The rows come from 4 hidden closed curves, with some noise, and rows from the same curve form a group. Each curve winds through 6 dimensions. The rows are also pushed far along 5 directions, which tell nothing about the answers.
In the rows, zero is written as 128.
Some rows, each with its group after it:
[150  90 170 145 123 185 196 124  88 107 149 147 128 145  77  98 104 141
  51 122]	Z291
[133  99 121 143 136  83 151 140 112  96 136 169  92 142 111 108 146 138
 108 111]	Z802
[148 126  99 110 136 121 114 117 161 117 144 136 123 115 129 166 107 131
 151 139]	Z291
[124 150 153 127  96 179 124 113 138 157 150 109 148 151 116 167  82 138
 117 112]	Z430
[217 172 105 132 182  58 125 125 149 100 115 158  77  87 138 147 120 146
 145 164]	Z430
[120 144 127 120 124 157 144 178  93  94 150 112  76  96  95 152 133  85
  91 138]	Z430
[114  95 159 156 119 160 140 140 106 132 131 137 182 151 120  89 119 139
 103 116]	Z802
[ 90 167 152 162 124 193 152 228  70  96 146  95  93 120  98 110 129  96
  82 131]	Z802
[131 175  91  82 120 119  58  89 135 154 134  97 145 104 133 170 141  99
 165 149]	Z291
[171 199 175 156 126 147 135 131 166 160 124 100 114 100 148 198  52 140
 102 141]	Z430
[142 140 174 176 139 128 163 179 165 133  88 133 129 107 151 148 105 146
 109 129]	Z291
[ 76 111 139 147 104  90  85 122 164 182 111  96 207 167 217 134 102 121
 180 103]	Z258
[124 182 137 166 137 104 111 170 110 129 113 123 104 113 142 118 145 115
 118 136]	Z258
[143 165 143 111 128 144 126 147 130 131 111 133 116 116 105 162 133 120
 132 126]	Z430
[ 94 130 104 139 139  79 112 171  94 109 129 120 123 145 139  81 161 127
 180 118]	Z258
[132 174 169 144 120 160 124 160  88 123 131 125 117 118  99 135 107 129
  84 122]	Z802
[129  79 113 117 126 159 161  88  84 102 165 161 127 176  64  65 139 165
 113 110]	Z430
[129 122 120 107 111 131 111  80 113 145 142 137 136 150 112 119 148 116
 113 121]	Z802
[110  69 131 107 110 169 149  74 131 143 144 105 163 141 135 112 108 139
 118 123]	Z430
[140 110 145 134 124 179 135 113 139 132 149 105 166 121 137 145  71 139
  97 141]	Z430
[190 104 158 160 166  91 182 151 117  66 139 183  68 104 120 130  73 164
  71 127]	Z802
[128 149 146 179 133 155 163 173 134 114 143 138  88 112 115 123 107 123
 111 140]	Z291
[115 127 140 152 129 134 134 156 107 116 137 119 125 129 147 121 110 110
 100 127]	Z802
[148 107 128 144 139  95 132  86 142 150 105 148 158 145 154  84 153 144
 134 132]	Z802
[247 120  74  51 165 145 135  29 116  91 176 139  97  90  80 161 102 114
  99 188]	Z258
[102 179 120 130 117 129  68 140 126 164 104  89 165 130 160 131 155 106
 159 137]	Z430
[159 175 127  79 122 202 115 122  69 102 179 107 106 103  60 166  96  96
  84 150]	Z802
[125  87 104 125 136  64 112  71 135 137 137 163 128 127 149  95 143 130
 146 124]	Z291
[ 62 108 165 149  82 173 108  97 158 190 113 105 185 152 175 134 111 133
 103 100]	Z258
[122  97 132 138 129 135 148 147 138 113 136 144 133 139 127 128 115 136
 126 117]	Z258
[189 168 137 161 167 105 149 162 140  98 116 145  84  97 122 137 106 156
 116 153]	Z430
[189 161 122 107 160 100 113 122 151 105 122 138  97  93 147 189  92 122
 124 148]	Z802
[139 177 103 113 135 140 127 183 104  90 153 114  75 114  86 158 134 112
 137 140]	Z430
[120  90  70  85 140 139 143 139  85  73 163 129 103 138  76  97 165 114
 151 136]	Z258
[145 127 108 107 147 106 130 146 108  88 146 124  90 111 130 143 114 116
 127 138]	Z802
[158 152 142 135 146 120 145 130 119 120 125 117 101 105 135 132 109 133
 111 140]	Z802
[ 85  69 190 198 109 136 165 127 155 161 105 161 169 172 173  84 111 154
  78  89]	Z430
[108  75 136 150 121  80 131 119 144 138 117 162 149 164 159 106 139 142
 121 101]	Z802
[109 130 147 128 101 168 110  98 143 159 133 114 144 128 141 156 107 117
  87 121]	Z258
[ 99 105 158 126  98 137 111 116 149 157 123 131 169 145 139 152 100 151
 130  95]	Z258
[140  96  77  91 135 118 113  58  91 119 163 118 131 139 123  88 150 109
 120 146]	Z258
[145 101 171 140 129 116 121 116 143 135 103 156 162 119 151 138 101 147
  92 115]	Z430
[ 75  87 133 176 127  80 123 152 162 146  88 152 166 164 174  74 163 175
 171  94]	Z291
[137 161 145 127 118 159 124 118 141 149 143 115 134 122 114 156  88 139
 151 128]	Z291
[169 125 116 116 154  93 156 146 118  86 127 151  83  95 102 134 134 119
 131 145]	Z291
[ 89 152 155 147  84 206 120 159 129 146 166  96 139 142 111 179  78 111
  87 115]	Z291
[ 92 134 117 143 123  82 100 162 106 119 127 127 122 140 140 110 151 129
 136 108]	Z430
[128 100 106 106 135 129 129 113 145 129 112 119 150 125 141 122 151 122
 149 141]	Z291
[116 181 102 125 132  88  88 156 115 133 119  83 109 113 163 144 147  92
 153 142]	Z258
[184  75 131 137 143  92 165  89 119 104 148 163 120 144 126 115 107 146
  63 129]	Z258
[104 103 174 149 100 231 166 116 121 163 122  97 188 162 116  90 117 145
  81 124]	Z258
[120 173 117 110 125 147 116 144 105 129 144 108 111 118  88 133 132 129
 171 134]	Z291
[ 85 124 122 127  98 165 121 123 126 173 131  71 183 150 146 113 142  99
 151 132]	Z802
[ 81 151 137 113  92 167  98 121 123 165 143  89 159 142 114 142 117 126
 156 111]	Z291
[ 94 168 137 128 112 158 127 171 119 156 104  68 150 134 142 131 152  89
 155 137]	Z291
[150 136 135 121 134 118 131 138  97 119 126 141 129 137  96 113 140 146
 123 122]	Z258

New rows, each followed by its group:
[161 140 151 160 129  65 106 112 159 142 130 158 119 123 171 174  73 141
  98 117]	Z430
[147 128  85  90 120 168 102  52 170 155 175  94 146 110 153 190  84  72
 144 170]	Z291
[133 113 105 116 134 116 136 147 123 100 144 122 110 128 127 141 129 119
 127 129]	Z258
[130 140 173 173 119 142 168 184 116 125 124 110 117 139 130 137 109 131
  59 120]	Z258
[109 140 149 178 122 161 147 153 151 143 131 123 126 125 142 121 109 121
 116 132]	Z291
[ 87  94 130 109  89 172 103 107 140 154 136 102 186 154 133 149 119 128
 114 110]	Z291
[129 104 131 120 134 127 147 139 120 103 138 126 115 130 136 130 108 135
 116 118]	Z802
[133 154 125 140 142 129 133 166 152 117 106 121 107  99 143 145 135 131
 143 142]	Z258
[118 135 145 159 126 104 136 173 132 119 119 146 109 137 134 140 127 128
 107 112]	Z802
[130  94 132 100 123 148 121  94  95 119 133 148 149 130  98 108 138 132
 101 121]	Z430
[108 125 139 130 114 126  89 126 132 159 119 107 194 140 168 133 114 108
 144 124]	Z802
[ 85 135 174 146  94 228 135 130 124 167 123  73 183 150 152 120  93 118
  98 124]	Z802
[132 136  57  89 144 146 108 135  86  79 166 129  96 125  69 107 176 114
 139 150]	Z291
[125 152 115 116 133 120 144 152 109 119 112 104  97 123 109 112 166 134
 156 134]	Z802
[ 97 110 130 145 122 128 136 160  96 116 142 118 143 156 122  85 131 134
 146 114]	Z258
[128 192 126 111 127 158 131 190 120 114 129  70  77  78 109 186 121  92
 135 153]	Z430
[ 63 121 146 118  81 172  97  99 126 183 141  93 188 160 131 125 117 135
 151  98]	Z291
[ 99 117  89 119 128  97 108 134 120 123 128 126 134 158 134 101 167 133
 173 115]	Z430
[123 156 127 118 123 127 132 135 131 143 113  84 122 122 144 145 128 123
 150 132]	Z802
[147 152 109  74 115 201 124 103 117 137 151  59 138 110 103 172 108 103
 122 157]	Z258
[126  86 114 108 121 102  99  89 145 135 124 144 166 143 146 136 135 143
 121 114]	Z291
[122 107 152 165 126 108 136 143 172 134 113 153 142 133 153 141 100 167
 129 107]	Z291
[128 112  79 100 138  96 116 101 102 107 142 152 118 161  97  83 179 144
 169 118]	Z430
[ 98  90  75  82 141  91 112 116  83 100 105 154 126 156  96  47 236 136
 188 116]	Z430
[146 102 158 131 116  93 120  79 144 167 105 142 179 157 156 130 121 160
 103 107]	Z258
[164 120 185 146 123 148 142  91 113 134 146 155 137 131 118 136  59 159
  53 114]	Z802
[ 54 188 131 138 107 212 112 212  83 116 147  84 109 113  86 118 146  95
 149 126]	Z258
[163 133 126 142 152 115 146 136 153 111 107 143  97 103 139 138 132 139
 108 143]	Z258
[156 158 132 144 141 133 126 134 155 136 119 109 135 113 153 153 101 140
 137 146]	Z430
[109 128 106 112 110 117 111 117 109 137 154 106 119 137 126 137 141  89
 126 130]	Z802
[118 174 156 171 128 121 105 164 127 145  95 118 147 125 153 118 132 143
 122 126]	Z430
[113 115 166 147 109 178 123 139 121 148 137 114 191 142 135 128  93 120
 102 124]	Z802
[141 101 126 103 132 157 151 123 114  96 155 124 111 127 114 137  97 130
 110 128]	Z802
[125  94 116 125 136 135 145 128 134 123 109 133 149 130 130 101 154 137
 137 134]	Z291
[ 89 133 112  94 104 136 110 118  72 129 144 100 125 149  97 105 163 122
 139 112]	Z802
[118  71 120 143 136  83 118  94 130 130 122 165 162 163 170  80 143 134
 117 113]	Z802
[173 117 112  74 139 153 114  60 144 124 151 124 142 117 141 169  83 115
 119 147]	Z802
[111 207 108 112 118  88  70 163 127 149 111  97 114 128 138 169 154 110
 184 122]	Z430
[125 123 145 136 131 131 141 148 116 122 115 126 143 137 116 102 126 165
 144 116]	Z258
[142 112 149 169 131  48 106  87 164 155 120 176 133 122 180 139 102 139
 106 113]	Z291
[162 152 134 147 144 152 156 132 124 120 130 128 108 123 110 113 117 151
 121 146]	Z430
[121  63 127 136 123  72 125  87 164 151 117 134 170 162 192 126 116 147
 126 109]	Z258
[188  52 147 152 157 112 181  93 134  89 123 204 127 132 104  84 116 192
  63 124]	Z291
[ 63  66 105 106 106 101 102  87 112 150 120 116 164 157 165  76 177 107
 146 108]	Z430
[101  99 125 122 112 148 119 105 101 124 138 161 141 150  91  84 162 137
 105 109]	Z258
[152 150 100 118 144  91 115 137 130 108 138 139  99 126 118 145 134 128
 151 134]	Z430
[117 171 132 119 115 126 105 156 111 132 130 114 114 134 106 147 133 132
 146 114]	Z430
[139  99 124 137 131 147 159 105  98 125 142 130 142 141 101  69 144 133
 108 141]	Z802
[116 114 120 119 113 138 137 119 129 147 138  94 156 140 130 128 129 114
 142 132]	Z802
[111 119  98  94 123 131 120  99 110 132 137  93 132 130 126 104 149 128
 153 133]	Z430
[129 136 116 101 123  84 109 108 112 130 128 137 108 139 114 138 150 135
 139 114]	Z802
[106 111 130 134 108 119 132 116 108 139 148 119 127 149 130 118 132 109
 107 117]	Z802
[200 140 115  98 139 122 127  84 155 117 164 148 107 117 116 203  65 130
 117 143]	Z430
[148 145 113 124 147  87 111 162 125 103 105 142 107 109 122 144 158 135
 123 136]	Z291
[111 128 156 130 116 224 151 161 104 114 131 113 146 124  88 119 128 115
  89 136]	Z430
[122 146 125 147 132  94  98 142 197 157 102 124 150 122 184 176 107 136
 169 126]	Z291
[109  60 126 134 118 104 122  81 158 147 132 147 181 178 165 103 118 164
 141  99]	Z430
[130  79 148 140 124 111 148  75 156 166 110 135 187 162 176  95 117 139
 147 117]	Z291
[133  68 109 133 142  25 115  66 119 130 110 197 149 177 142  53 167 194
 156  90]	Z430
[117 110 130 134 123 179 139 135  96 109 158 127 132 138 112 109 115 104
  84 133]	Z802
[ 98 161 130 116 106 154  94 147 121 140 129 123 133 125 106 153 145 106
 127 120]	Z258
[145 125 164 155 135 136 174 140 131 135 118 132 131 137 130 109 112 137
 125 129]	Z291
